The same things were measured in two ways. Each way mixes the same 10 hidden numbers, adds some noise and spreads widely along 6 directions of its own, which tell nothing about the thing.
(in the rows, 128 means zero)
Some things both ways: the first way, then the second way.
[146 126  95 130  91 103 160  98 152 168 127 167 114 174 137 129 144 167]
[155 130 136 135 151 110 151 141  86  86 117 126  81 115 144 116 154 125
 148 101 113  70 164 135 156 160]

[133 220 170 153 109 172  82 137 159 134 122 212 160 120  95 143 180  84]
[118 124 129  95 158 145 129 120 157 145 173 127 142 142 118 134  85 167
 136 176 131 132 111 108  83 133]

[101 114 140 124 141 145 133 136  97 129  89 118  99 109 146  99 120 133]
[125 152 110 125 154 144 110 148 134 147 153 145  94 111  70 109 145 149
 123 173 189 136 120 184 115 144]

[121  92 138 201 122  96  89 146 167 156 139 155 178 171 164 154  96  97]
[121 123 155  88 105  72 114 116 149 118  72 125 150 159 149 112 151  80
 116  86 113  84 124  86 124 115]

[137  81  64  88 132 134 170 126 106 143 143 149  66 138 182 131 122 147]
[109 139  53 152 134 136 120 130 145 122 202 137 148 121  98 143 100 168
 129 148 132 188 106 127 123 110]

[145 130 127 114 131 186 127 132 135  79 126 174 151  86 114 147 132  70]
[ 93 120 153 138 105 123 110 149  85  90 142 134 137 128 105 112 128  67
 118 131 131 115 128 129 166 137]

[ 67 169 143 140  86 140 145 188  93 140  68 185 127 177 121 120 141 130]
[154 149 117 116 139 150 151 142 155 141 188  99 114 111 109 108 140 139
 109 172 112 117 143 160  93 143]

[129 207 140 179  88 136  93 129 134 158 122 136 142 184 115 160 144 116]
[107 148 119 120 147  80 105 125 105 114 104 136 125 159 117 114 143 108
 143  99 184 104 129 145 153 142]

[133 147 137  93 177 176 116 149 124 117 108 117  80  77  99 108 144 113]
[ 92 125 144 122 110 106  79 114 116 145  84 160 158 153  98 122 104 116
 120 118 190 115  95 133 126 154]

[ 77 174 214 179 121 122  93 145 147 124 112 119 148 127 137 114 156 112]
[126 121 128 114 149 145 133 116 155 159 153 125 151 126 131 149  91 175
 133 173 119 172 117 107  87 109]

[127  85 104  82 122 124 166 129  99 100 110  93 108  92 132 123 138 162]
[ 57 126 162 133  95  83 120 152 135 101 166 146 116  95 112 108 158 116
 111 166 169  62 146  97 134 110]

[123 107 153  63 149 161 136 137 119  58 145  93 102  51 111 101 164 120]
[115 104 138 151 103 136 131 128 116 108 113 120 142 130 165 144 108 110
 141  90 110 134 129  94 163 106]

[221 130  88 115 124 137 140  53 184 118 193 147 170  56 128 163 130 136]
[109 123 101 133 144 135 119 122 122 122 149 123 152 156 144 151  83 154
 154 113 151 151 130 126 130 127]

[122 144 128 141 109 147 136 164 111 150 122 183 110 132 113 148 173 111]
[108 139 136 119 119 114  94 102 144 149  95 108 160 163 127 112 104 121
 115  95 124  80 111  89 117 137]

[125 180  80 100  87 131 150 146 107  78 110 140 100 182 121 141 153  99]
[ 99 116  83 156  81 105 120 127 153  95 154 108 149 155 174 132 114 129
 127  38 139  88 144  97 152 105]

[160  84  60  59 166 144  65 191  84 134 138 116 114 128  65 146 116 117]
[143 138 165 102 149 180  95 122 128 162 149 123 138 122 107 139 128 127
 125 188 147 171 111 150 100 126]

[ 97  57 197 143 112 139 196 126  99 123 106 136 121  71 184 121 129 174]
[141 147 134 111 130 153 137 123 158 137 112 122 151  86 144 153 163 180
 126 190  94 129 148 123  79 129]

[103 158 123 171 113 148 114 206  63 165  74 152  93 206 115 175 120 104]
[155 158 136 116 146 168 125 131 114 145 128 114 158 108 105 139 142 147
 108 176 114 186 131 180  91 153]

[169 140  73 119 141 117 136 128 114 155 130 144  44 130 151 135 169 129]
[142 127 107 124 162 151 120 130 142 148  98 134  90 128 123 113 120 184
 129 100 163 144 106 151 114 127]

[152 173 144  94 140 140 120  89 146  84 163 116 104  85 134  86 142 123]
[ 93 113  80 157 144 148 135 142 107 103 200 156 105 123 106 141  95 154
 149 139 170 180 107 137 155 116]

[125 220 150 154 110  83 144 145 134 141 118 170  73 180 155 102 154 147]
[148 100 101 149 118 119 140 111 141 140 116 133 110 139 150 135  95 142
 141  72 101 124 113  94 147 113]

[131 189 132  84 123 186 107 104 135  97 136 181 127  77  85  91 192  85]
[147 119 148 136 124 135 132 115 103 130  71 126 102 125 124 113 126  83
 144 108  89  93 114 118 174 136]

[142 191 112 136 116 112 120  77 142 134 150 107 109 151 124  99 135 133]
[ 99 143 137 138 114  95  79  98  84 132  66 167 150 142  95 130 141 101
 132 118 176 117 100 124 148 153]

[101 184 142 164 102  98 157 119 114 114  94 162  96 159 162  96 143 116]
[122 128  80 179 148 184 138 139 126 142 201 125 116  99  88 142  79 173
 138 169 111 185 108 142 143 120]

[147 154  93 183  68  24 175 102 120 106 131 110 112 208 168 117 117 145]
[146 137  86 142 126 197 132 119 126 121  99 110 162 124 162 166 131 170
 144 103 133 183 133 161 126 125]

[116 145 126  64 121 184 137 118 116 107 149 145  99 104 104 104 170 120]
[128 137 140 139 108 104  87 101  89 127  78 139 150 139 119 127 136  83
 133  98 122 109 114 107 164 147]

[175 116 120 182 132 101 165  99 142 162 152 132 146 111 172 159  63 169]
[149 129 148 123 114 113 177 153 150 124 162 109  96  94 144 111 157 162
  89 134 114 103 169 138  77 132]

Other things, the second way, with their names:
Z_38: [ 84 103  73 118 102 138 130 118 170 123 122 141 177 165 129 146  80 140
 141 121 145 142  89 113 125 113]
Z_920: [157 130 131 120 176 167 105 112 136 166 120  99 123 158 145 126  76 159
 136  94 132 133 114 126 117 138]
Z_106: [139 119 147 105 122 134 134 118 108 115  47 150 166 127 137 153 131 136
 127 129 107 187 112 128 114 138]
Z_557: [135 107 133 143 134 116 141 117 126 122 141 110 107 140 173 137 113 126
 149  86 112 100 139  84 154 108]
Z_433: [143 151  96 154 120  83  79 113 129 169  95 132 149 172 100 112 100 107
 130  76 154 111 122 160 144 165]
Z_487: [136 124 109 137 133 167  97 113 116 126  81 132 150 138 143 154 131 128
 149  93 148 169 108 145 152 121]
Z_282: [132 124  92  97  90  92 132 101 171  99  81 131 157 141 166 133 164 129
 125  82  93  75 127  74 108 113]
Z_591: [108 148 105 142 159 110  98 132 101 140 113 143 119 153  89 107 106 146
 123  94 202 149 107 170 134 154]
Z_406: [155 127 167  99 124 103 102 111 147 139  80 124 112 146 174 126 167 115
 125  70 159  81 142 111 118 120]
Z_274: [161 127 165 108 109 134 117 139 122 117 110 161 123  99 132 136 182 132
 119 155 154 116 157 169  97 163]
Z_874: [135 121 151 155 118 131 112 132 136 138 188 126  98 101 132 129 134 131
 122 140 130  84 150 108 132 124]
Z_948: [214 136 112 143 163 153 142 117 118 140 129  91  97 132 166 133 132 131
 146  69  75 142 142 136 147 120]
Z_335: [ 90 150  84 130 133  91  95 122 145 141 138 130 125 165  91 100 129 104
 129 101 199 105 102 149 148 121]
Z_775: [148 118 140 125 112  94 181 138 113  94 137 111 123 119 158 127 132 118
 118 111  60 114 159  99 126 131]
Z_522: [137 134 129  93 114 107 152 120 141 122 101 121 162 138 151 142 147 120
 118 121 102 170 125 118 104 106]
Z_675: [109 142  97 133 130 161  96  96 155 148 135 122 179 127 133 157  98 207
 127 154 122 125 119 104  86 141]
Z_951: [140 116 145 117  92 114 152 131 135 122  66 131  94 126 120  94 181  46
 124 107 114  68 114 131 165 118]
Z_687: [ 90 135 106 165 123 109 147 154  96 100 194 109 116 119 106 106 106 114
 114 119 113 130 136 122 156 125]
Z_386: [175 137 108 134 139 158 164 129 141 136 103  83 105 127 151 118 138 110
 135  96  66 121 134 136 151 115]
Z_981: [145 107 105 151  76  92 114 114 138 139  83 145 146 152 142 134 114  94
 137  66 124 117 125 131 147 134]
Z_669: [157 135  79 134 114 135  91 118 164 149 116 120 149 172 145 135 123 127
 151  72 178 119 134 186 131 143]
Z_860: [148 115 187 124 118  94 126 149 115 138 106 150  66 107 121  89 169 105
  93  95 172 102 139 158 123 139]
Z_408: [127 147  75 145 160 163 144 158 118 127 152 116  98 120 101 119 139 126
 135 128 160 193 112 190 165 111]
Z_225: [142 150 140 108 157 156 116 134 117 131 139 119 157 111 130 152 134 151
 116 162 116 222 122 144  96 116]
Z_496: [ 93 153 167 142 134 120 116 145  62  94 126 135 118  95  94 111 159 112
 105 147 157 108 136 145 143 161]
Z_636: [201 127 104 117 151 165 122 108 126 139  67 120 141 152 164 152 120 147
 152  77 108 161 132 164 123 146]
Z_752: [115 123 116 101 104 151 100  98 154 153 110 142 211 148 105 160 100 104
 136 189 104 190  85 113 111 119]
Z_892: [110 136 152 141 111  70  98 109  94 124 112 153 149 128 114 133 129 112
 116 115 132 109 130  97 132 152]
Z_196: [164 100 119 150 133 173 150 118 128 144 125 131 143 116 141 163  74 164
 144 141  64 196 119 116 124 128]
Z_927: [144 114 162 131 116 116 157 140 103 115 118 135  87 107 127 106 146  93
 114 116  96 105 132 118 141 128]
Z_598: [172 117  76 149 154 149 169 150 139 113 177 124  88 109 158 139 120 195
 131  88 114 185 148 148 114 111]
Z_805: [ 99 139 103 155 129 107 106 118 140 153 172 118 157 136 120 134  80 158
 118 121 116 156 114  92 114 110]

Some of these things the first way, each followed by its name:
[139 182  74 116 119 173 156  57 174 144 127 163 154 107 134 138 122 124] -> Z_433
[ 82 155 100 138 109 147  67 165 112 146  98 162 105 242 117 118 133  63] -> Z_282
[141 252 153 179 115 134 135  79 176  94 117 167 160 134 154 118  95  95] -> Z_981
[166  77 130 109 131 165 181  59 141 111 166 162 128  36 145 118 136 132] -> Z_675
[110 163 134 130  90 134 165 156  78 135 108 130  63 167 119 136 177 141] -> Z_496
[116 161 145 144 132 142  79 171  96 108  97 159 152 121 107  98 110  87] -> Z_951
[154 131 132 153 120 150 129 182 105 170 155 161 110 125 161 200 131 143] -> Z_522
[146 142 173 235 111 110 145  99 155 151 162 169 166 125 192 172  98 108] -> Z_805
[ 94  88 113  67 128 182 114 124 128 102 173  87 108  95 142 141 185 100] -> Z_225
[100 182 163 121 121 123  54 182 109 107 128  88 115 195  80 110 136 109] -> Z_406
[132 106 135  62 105 149 165 120 125 121 194 165 108  92 144 110 163 169] -> Z_948
[ 94 143 105 151 107 104 127 162 142 190 108 140 103 219 133 141 135 148] -> Z_775
[132 146 203 185 170 118 112 140 142 113 131 100 128 101 162 115  67 123] -> Z_860
[135  50  38 120 104  66 146 125 117 167 142 136 138 150 149 116 119 158] -> Z_386
[186 109 121  99 121 118 179 135 101 111 143 178 120 103 139 146  89 178] -> Z_874
[ 59 190 165 140 100 148 116 187 120 107  62 183 136 155 130 118 161  90] -> Z_752
